The first 9 rows are patterns. Each new row is the sum of 3 different patterns, raised or lowered, with some noise. Before adding, each is slid sideways (what falls off one end comes back at the other) and multiplied by a number that may be negative. Names go in the order of the patterns.
Known rows, each followed by the names of its patterns:
[-21  15  -1   8  -7   2 -11 -20  16 -21   7   6 -16  -1   7  16   1   7
 -12  21  -8 -24  14   9   2  -8  -3 -10  -2  -3   3  14  11  16  -7   3
   7] : neb
[-10  -9  29  -7  12  13   8  11  15 -25 -15   2  19   1   5  -6 -14   9
 -11  -6  14  10 -22  16 -31  -8  -5 -21  14   5  13   8  13   5  14  14
 -14] : lenet
[ 12   8  14  24   6  24  -2  10 -17   1 -16 -27  -9  15   5 -18  -8  -7
 -15  25   8  -9   1   0  -7 -17   7  -4  -6 -12  11   1 -18  -5  10   4
  30] : kinif
[ -3 -12  25  -1  16 -18  37  -1   8  27 -10  -2 -32   8  20  32  12 -12
   7  15  -1 -16   4   4  12   4  10 -15 -48  11  42  17   9  -3 -12  -8
   8] : zasu
[ -3  -6   9 -13   1  -6 -10   1  17 -16  14 -18 -18 -13 -18  -3   6  -2
   3 -13   0  -6 -21  21  -3 -21  -4   5  24  -5  -6  10  13  11  -7  -2
  -6] : tak
[  5  12  12  -3   3  12   4  -5 -22  15  17 -18  14 -20  10 -23   3  10
   8 -27  29  -1  -5   7  -6  17  12 -12 -20  -8   3 -18  16 -15  11  14
 -14] : fefa
[  1  -2   4  30   5  -4  -7  -6   4  25 -12   3  -6  37   2  -9   0  -5
 -11  19   6  -8  -6  13 -15 -19  -2  -9  16  -9  -9  31  11   2 -27  -8
  23] : kisen
[-22   4   3   9 -10   1  11  12  -3   3 -15  -1   2   8  -7   6  10  25
  -3  -2  16 -15  -4  29  20  31  -7  -3 -28 -18 -19   2  24  -5   7   7
  11] : pezol
[-10  11  -8  21   5  21   6  30   1   7 -14 -13  -8   8  13   9 -20   3
  -8  -2   1  11 -10  -7   1  11   0  -8   8   4   5 -20   7  -1 -19  -3
  -3] : peki

New rows. What belongs after each?
[-13  17   1 -10  -5  13 -26 -17  -4  26  24 -25  -4  -7  24  24  22  -5
  12   3  -1 -29  11  22   3  18   8  -5 -26  -5  21  30  20  22  -3  33
  -9] : neb zasu pezol
[  1 -21  -2  32   4  20 -28   4   7  12  14   8  30  -1   1  -8  -2  13
  45   5   4   0  42   0 -17   1   5  -7  21  10 -18 -30  27   5   4  -5
 -17] : zasu tak kisen
[ -6  11  -2  13   3   5  11  30 -37  16  18 -14  18 -21 -19  28  23  13
  -2  21  -2  17  12  -9  13  25  -9 -18  26  -1  40  11  13  47  -2   3
  10] : lenet tak fefa
[ 14 -29  10   0  13 -14   7 -22  -9  14   1  52  16 -29 -47  -6  25  -3
  -4  17  29   5   1  -3 -14  -1  42  25 -13 -34  -5 -12 -11  -2 -18 -18
  -5] : kinif zasu kisen
[-16  34   6 -29 -13  48  -2  45  18  12  15  23   5 -14 -16   4   5 -26
  18  27  -6  -4 -36  26  -7  23  30  23  18  24  39  14   6   6  43  14
  31] : lenet kinif pezol
[ -1  -2   7  16  -8 -13 -13   1  -8  36  -3   9  18  -5 -15  28  14   3
  -6  14   2 -21  -9  -3  29 -15   1  -5  15  -5  10  10   3 -19  18 -27
   3] : neb fefa peki
[ -2  14 -44 -11   7 -43   2 -18 -46   7 -20  -2 -27  16  -1   3 -11 -11
   0 -32 -55   3 -17  29 -34  -3 -23 -23 -22   4 -51 -16  -5  -7  -9 -50
  -8] : fefa kisen peki
[ 47  35   9  29  53   9  57  44  29  27  61  32  46  30  14   0  19 -14
   4  37  46  32  20  15  22   8  26  46  19  26  25  23   2  30   8  21
  28] : neb kinif pezol
[ -2   1  -4   4   8 -38 -32  -6 -28  -8   3  -3  -2 -30  23   1 -31  16
 -29 -24 -15  -9  11  14   6 -37 -24  -3 -27  -1 -24 -16   7  -7 -31 -32
 -46] : zasu fefa pezol
[  1  -5   5  -6   0  14  21   8 -68  20  29  31   7 -15 -19   8  14  10
 -17  18  -6  30 -14  20   7   7  27 -20  12 -20  38  28  20  23  -5   6
   7] : lenet zasu kisen
[-14 -22 -30  -1 -30 -29 -15   3  -9 -36 -12 -22 -36 -29  -5  32 -31 -45
 -21 -24 -24   2   5 -22  -4   6 -51   1 -35  10 -26 -18  -9 -50 -18 -32
   8] : zasu tak peki
[ 19  -3 -13  -6  -5   7  12 -26 -35 -11  10 -13 -42  12  -3 -15 -28  -8
   8  -6 -26 -15 -30   3 -19 -30 -62 -32  -8 -40 -17 -11 -21 -42  18 -32
 -18] : lenet kinif kisen
[-14  10   0  21  46  13 -17  48  38  51  12 -18  19  21   2  13   3  15
  -4  31 -14  44   8  26 -18  14  12 -19  24  36  39  10 -28  11  22 -11
  44] : zasu tak fefa
[ 21 -13  -9   4   0 -18  16  -6   0  -2 -36 -16   8 -47 -22 -33  19   8
 -29 -25 -25 -14 -15 -13   0   1 -13 -10 -19   6  -7 -13 -45   6 -20   1
   5] : tak kisen peki
[  3   0 -11 -23   0  -5 -11   6  28  20   8   9  15  10   7  33  -8  -7
  -3 -25  -3  17 -31   7  -1 -14  19  -6   7 -12  12  21   8 -22  -5  28
  20] : lenet kinif peki
[ 18 -20 -10 -42  -8   3 -11   6   1 -16  -7   2  -5  -5  -5 -10   3  13
  -5   4 -17  -8  -4  17 -30  21   6   6   3 -14   0 -17 -17  25  12  26
 -12] : lenet pezol peki
[  4  14  10   2  27  31  23  22  30  30  30  28  43  74  10  24   9  18
  29 -34  22  30  38   6  16  -9  11  45   0  14  13  17  29  16  14  25
  27] : kinif fefa kisen
[ -1  -4  15  14 -39 -15  18  28   3   9 -22 -11  -5 -26   5  -1  -1 -37
   7 -35  -9 -20 -12  12 -21 -12   6  -4  19   3  29 -25 -20 -22  30 -18
   8] : lenet tak fefa
[-36  -9 -11 -22 -16 -25 -14 -12 -16 -24 -26  32 -34 -52  -1 -23  33 -27
  -4  14  -2 -10 -12 -44   0 -10 -22   2 -15 -17  -9  -7  -8   2   6 -21
 -12] : tak fefa kisen
[-13  -8   1  18  46  28  17   7  45  -9  37  22  38  -5  23  10  55  11
  31  22  14  19  16   2  38  35  47  28  12  23  30  11  28  24  43   9
   0] : tak fefa pezol
[ 11  -1 -13 -18  37   8 -10   7   6   6 -21 -13  19  -7 -23 -10   7 -15
   1   6   7  30   5 -12  18 -13  24  13   5  18 -13 -27  -3 -64   2  17
  22] : kinif fefa pezol
[ 17  -2  10  16 -19   8   0   2 -17 -11 -19  -6  25   9  28 -11 -13 -24
  -6  23   8 -10  30   3  16  20 -17  25  -4  20  40  -6 -33 -29  14   2
   5] : neb zasu tak
[ -7  29 -18  17  -5  -1 -20  12   3  25  32  25   3  -3 -16  20  -4  26
   6   9  18  24  16   4  14  -1  22  33   9  36  18  -2   4  18  -3   3
  32] : neb pezol peki
[ 3 12 51 33 17 -1 42 -1 -3 13 22 19 32 38 44 20 30 -9 25 33 16 16 25 16
 18 29 15 44 33 37 19 10 27 38 23  8 18] : lenet kisen peki
[ 17   3   8  15  58  23  39  -9  24  -8  16  28  19  17  42  -7   7  32
  -2  50  35   7  19   1  20  -4  13   2  20  14 -15  34  30  18 -10  21
   6] : lenet fefa peki
[ 14  40  -3   2 -12 -27  20  42  33  22   7 -12  14 -10   2  26  -6   1
 -22  19  16 -10   3  -4  33 -20 -12  11 -29  26  -5  21  11  -7   9  42
  -6] : tak fefa peki
[ 46   4  31   0  14  16   4 -14  16   3  39  20  32  36  21  28  56   6
  16   8  31  21   5  -3 -15  36  23   9  26  42  16  33  28  23  31   9
   1] : neb kinif tak
[  2  -2   3  26  -6  11  -2  44 -10  31  14  15 -38 -11  -1  -9  37  35
   1  21 -24 -28  10  29 -16 -28   7  25  15 -22  13  28 -10  -7  51   4
 -41] : neb zasu peki
[ 10  13 -22 -26  -4  -1   7  -2   1  43  -4  -2  -4  -9  37  -4   6  11
   8  10  28 -14  10  10  11  -1  -9  -2  36  21  14 -13  12  -5  29  -4
 -26] : tak fefa kisen
[-21  -7 -27   8  11 -39 -11  11 -42  -1 -12  -1   1  -5 -15 -10 -37   8
 -17 -15  -1  -8 -21  -7 -45  21  13  -6  -8 -15 -23  11 -11   0 -26  -2
   6] : lenet zasu tak
[  4  -8   9 -16   0 -13   4   1 -15  -9  -2 -33 -23 -50  -2 -25  17 -10
  20  -8  -3  26   4 -22 -19  20  10  -2   3  -8  -8 -12  -8   5   0  15
  -6] : kinif pezol peki
[-25 -43 -29  49  -8 -21 -34 -10   8  11  -1   2  24  -4  -4  -6  21   0
   1  29 -34   3 -30  -6   8  41   0  -9 -17 -11  -1 -40  -3  21   9   4
   1] : zasu tak peki
[ 41   4  16  12  56 -21  11 -21  15  -5  30  53 -22 -41   7  -5  30  23
  21  -8  -3  11 -34  32 -14  10  -2  32   8 -54   6  45  42  31   9  21
  19] : kinif zasu kisen
[ 18  -2 -15  -2  -2  29   1  14   5  22  -1  -4  12  23  -9   1  10  11
  12   8  -1 -23  10  10  -1  22  24  -3   8  -8  15 -12   2  42  23  35
  -2] : lenet kisen pezol
[ -9 -10   1   9  22  -7  25  23  -5 -12  22  -9  15  30  23  29  -9  -4
 -21  15 -24  15  46  -4  11  34  -2   9  -5   7   5 -17 -23   9   5   8
  17] : lenet pezol peki
[-38 -43  -9  -6   6   8   1  -2  26   6 -38 -40  -4  24 -23  22 -10 -29
 -10 -18 -27 -17  24  18   8  -3 -25 -25  -8 -13 -20  14  -6 -52  -8 -37
 -28] : lenet kinif pezol
[-17 -41 -23  -2 -22 -28 -48 -41 -34 -12 -47 -25 -37  -7 -19 -57 -24  -5
 -37   4 -33   6  -6  -7   0  19 -26 -23 -29 -19 -44 -35  -5 -17  -8 -51
 -29] : kinif tak kisen
[ -9  12 -25  31 -14 -11  -9  26  -8  40  31  14  -1   4   0  43  -1  25
   4  27 -21 -22  -8  23  16 -27  23   9   2  19  28  10   1  -6 -12   3
  40] : kinif fefa pezol
[ 24 -28 -26  10 -19  -3 -13 -25 -21   0 -22 -25   8 -16 -37   5 -56  -5
 -32 -29  21 -33  17 -13  17 -29 -12  -2   3 -44 -21   4 -15   2 -12 -39
   4] : lenet fefa kisen
[  3 -17  -2 -25   8  35  15  -5  10 -36  31 -16  10  10  12  -9  -4   9
  12   6 -19   0  16 -17 -30 -12  -5  13  25  -2  23  35 -15  32  10  24
  -6] : kinif tak fefa
[ 12  44  23  10   8   8  34   0  10  33  33  25  23  37  31  31  32  42
   6  -9  13  17  35  42  33  16  16  40  -4  28  31  44  24  25  14 -20
  20] : zasu pezol peki
[-21 -17  -7 -28  14   2 -22  18  -9   7 -12  -6 -24 -40 -10 -14 -10   3
 -23  -8   7  27 -38 -27 -10  15  -9 -34   8 -16  -8 -35  -5 -24  -6 -29
   1] : neb lenet fefa
[ -3   6   9   3  38  21 -14  16   1  28   5  12  10  26  17  -4  -3  14
  14   3   3  -2  22   8  34  13 -26  13  15  17  -2   1  15   7  22 -12
  29] : tak fefa kisen
[-21  -7   8  29 -25 -31  -8  15   4 -12  -5   3  15 -10  -4  -3   2  -1
   9  20  -4 -44  -8  -5  17  -8  16 -25 -25   6 -41   1  -2  -2 -24  -5
   4] : neb zasu tak
[-16 -18 -22  -5 -36 -43  -9  -4  -7 -49   0 -13 -51 -19 -20 -26 -13 -32
 -31 -37 -49 -37 -29   6 -21  -1 -20 -37 -44  24 -39  16  -3 -19 -23 -16
 -35] : lenet tak peki
[ 26   1  11 -10 -26   0  11 -11  11 -18  -3 -26  -7 -17   0  -7 -32  16
  15 -16 -26   2  22   1 -20  -5  23 -27 -28  -3 -11   9  -4   8  -5  11
  18] : neb kisen peki
[-14  31 -10  10  37  -5  12 -13  34  31  30  16  25  35  14   8  -1  21
   8  45   6  17  12  69 -13  -6  30  24   7  38   0   1  -7   9 -24   2
 -11] : lenet kisen peki
[ 16  19  -2 -13 -12 -14  11  10  24 -29   8   5  -6   5   7 -16 -32   8
 -22  -3 -19  -2  45 -14  -5  13   0  -2  38  23  16 -18 -25 -19 -39  -6
   2] : neb lenet pezol
[ 19  43   9  -7  28  41  46   9  14  18  23  24  28  -1  21  16  13  20
  46  17  49   0   7  18 -13  10  65  33  52  12  19 -11 -10  14  24  11
   8] : tak pezol peki
[  0 -16 -16 -34  -4 -38 -31 -27 -19 -11 -25   0   7   1 -38 -27 -12 -16
 -36 -19 -39 -28 -26 -19 -29 -43 -70 -13  -6   6 -15 -16 -19 -17 -31 -33
 -34] : kinif zasu pezol
[-11  27 -12   1  -8 -28  13  17  -4  -8   0  10 -24 -18  -7   9 -20  -2
  24 -23 -53  -5   5  -5  -3 -20 -31 -19 -27 -16 -33  23 -11   8   8  15
 -21] : neb kinif zasu
[ -8 -13  -5  -6  20   2  -2  49  23 -23  -9  18   5  25  22  -6   7  32
   1  23  25  17   7   3   9  34  -2   8   1  10 -15  -2 -26  -5   0  -7
 -10] : lenet kinif peki
[ 29  25  23   6  33 -16  48  11  23  39   4  -3   7   8  -3 -18   8  13
  26  26  14 -14  -9  -5   7  31  34  18  43  44 -28  13  13   3  14  32
   0] : lenet fefa pezol
[-25 -10  19  29 -18   9  12 -11  16 -16 -22  30  -1   4 -37   8   6 -14
  19  17  -2 -11   3  40 -16  30  19  33  18 -18   5  30 -39  -3  13  13
  18] : tak fefa kisen
[-32   1  -4   1 -12  12 -34 -13  18  26 -10 -25  29  13 -27 -15 -26 -41
   9  23  -9   3 -32  -9 -32  11 -29  24  50 -11 -19  20   9  16  15  19
   2] : lenet kinif pezol
[-14   0   1 -28 -41  -6 -51 -28   5 -22  11 -34  -9 -28 -25  10 -16 -10
  10 -74 -35  -3   5 -15 -31 -52   6 -50 -61 -20   4 -29 -32 -23 -17 -34
 -23] : neb tak peki
[36 26 39 22 10 39 31 30 10 28 27 14 25 32 32 37 40  9 32 13 25 19 -3 26
 34 29  3 31 21 36 52 24  7  6 43 26 20] : lenet kisen peki
[ 22   7   6  12   4  10   0  38 -25  35   8  11  18  30 -16   3  20  28
  36  -4  14  35 -16  19  12  23  24  -1  18  26  10 -14 -11  -8  22   9
  -7] : neb tak peki
[ 27  31  10 -27  28  14  12   6  32  -6 -43  18  77  37  60  25  25  20
  47  11  19  34  28  23   1  27  -9  10  54   8   3 -29  12  22  76  34
 -10] : kinif zasu peki
[  7  13  10  34 -23 -22  -7   4  -5   4  23 -13   7 -13  11  -2   9  12
   1   4 -20 -26 -24  -2 -13 -27  -1 -29   4  -7   1   1   2  34 -15 -30
 -18] : kinif fefa peki
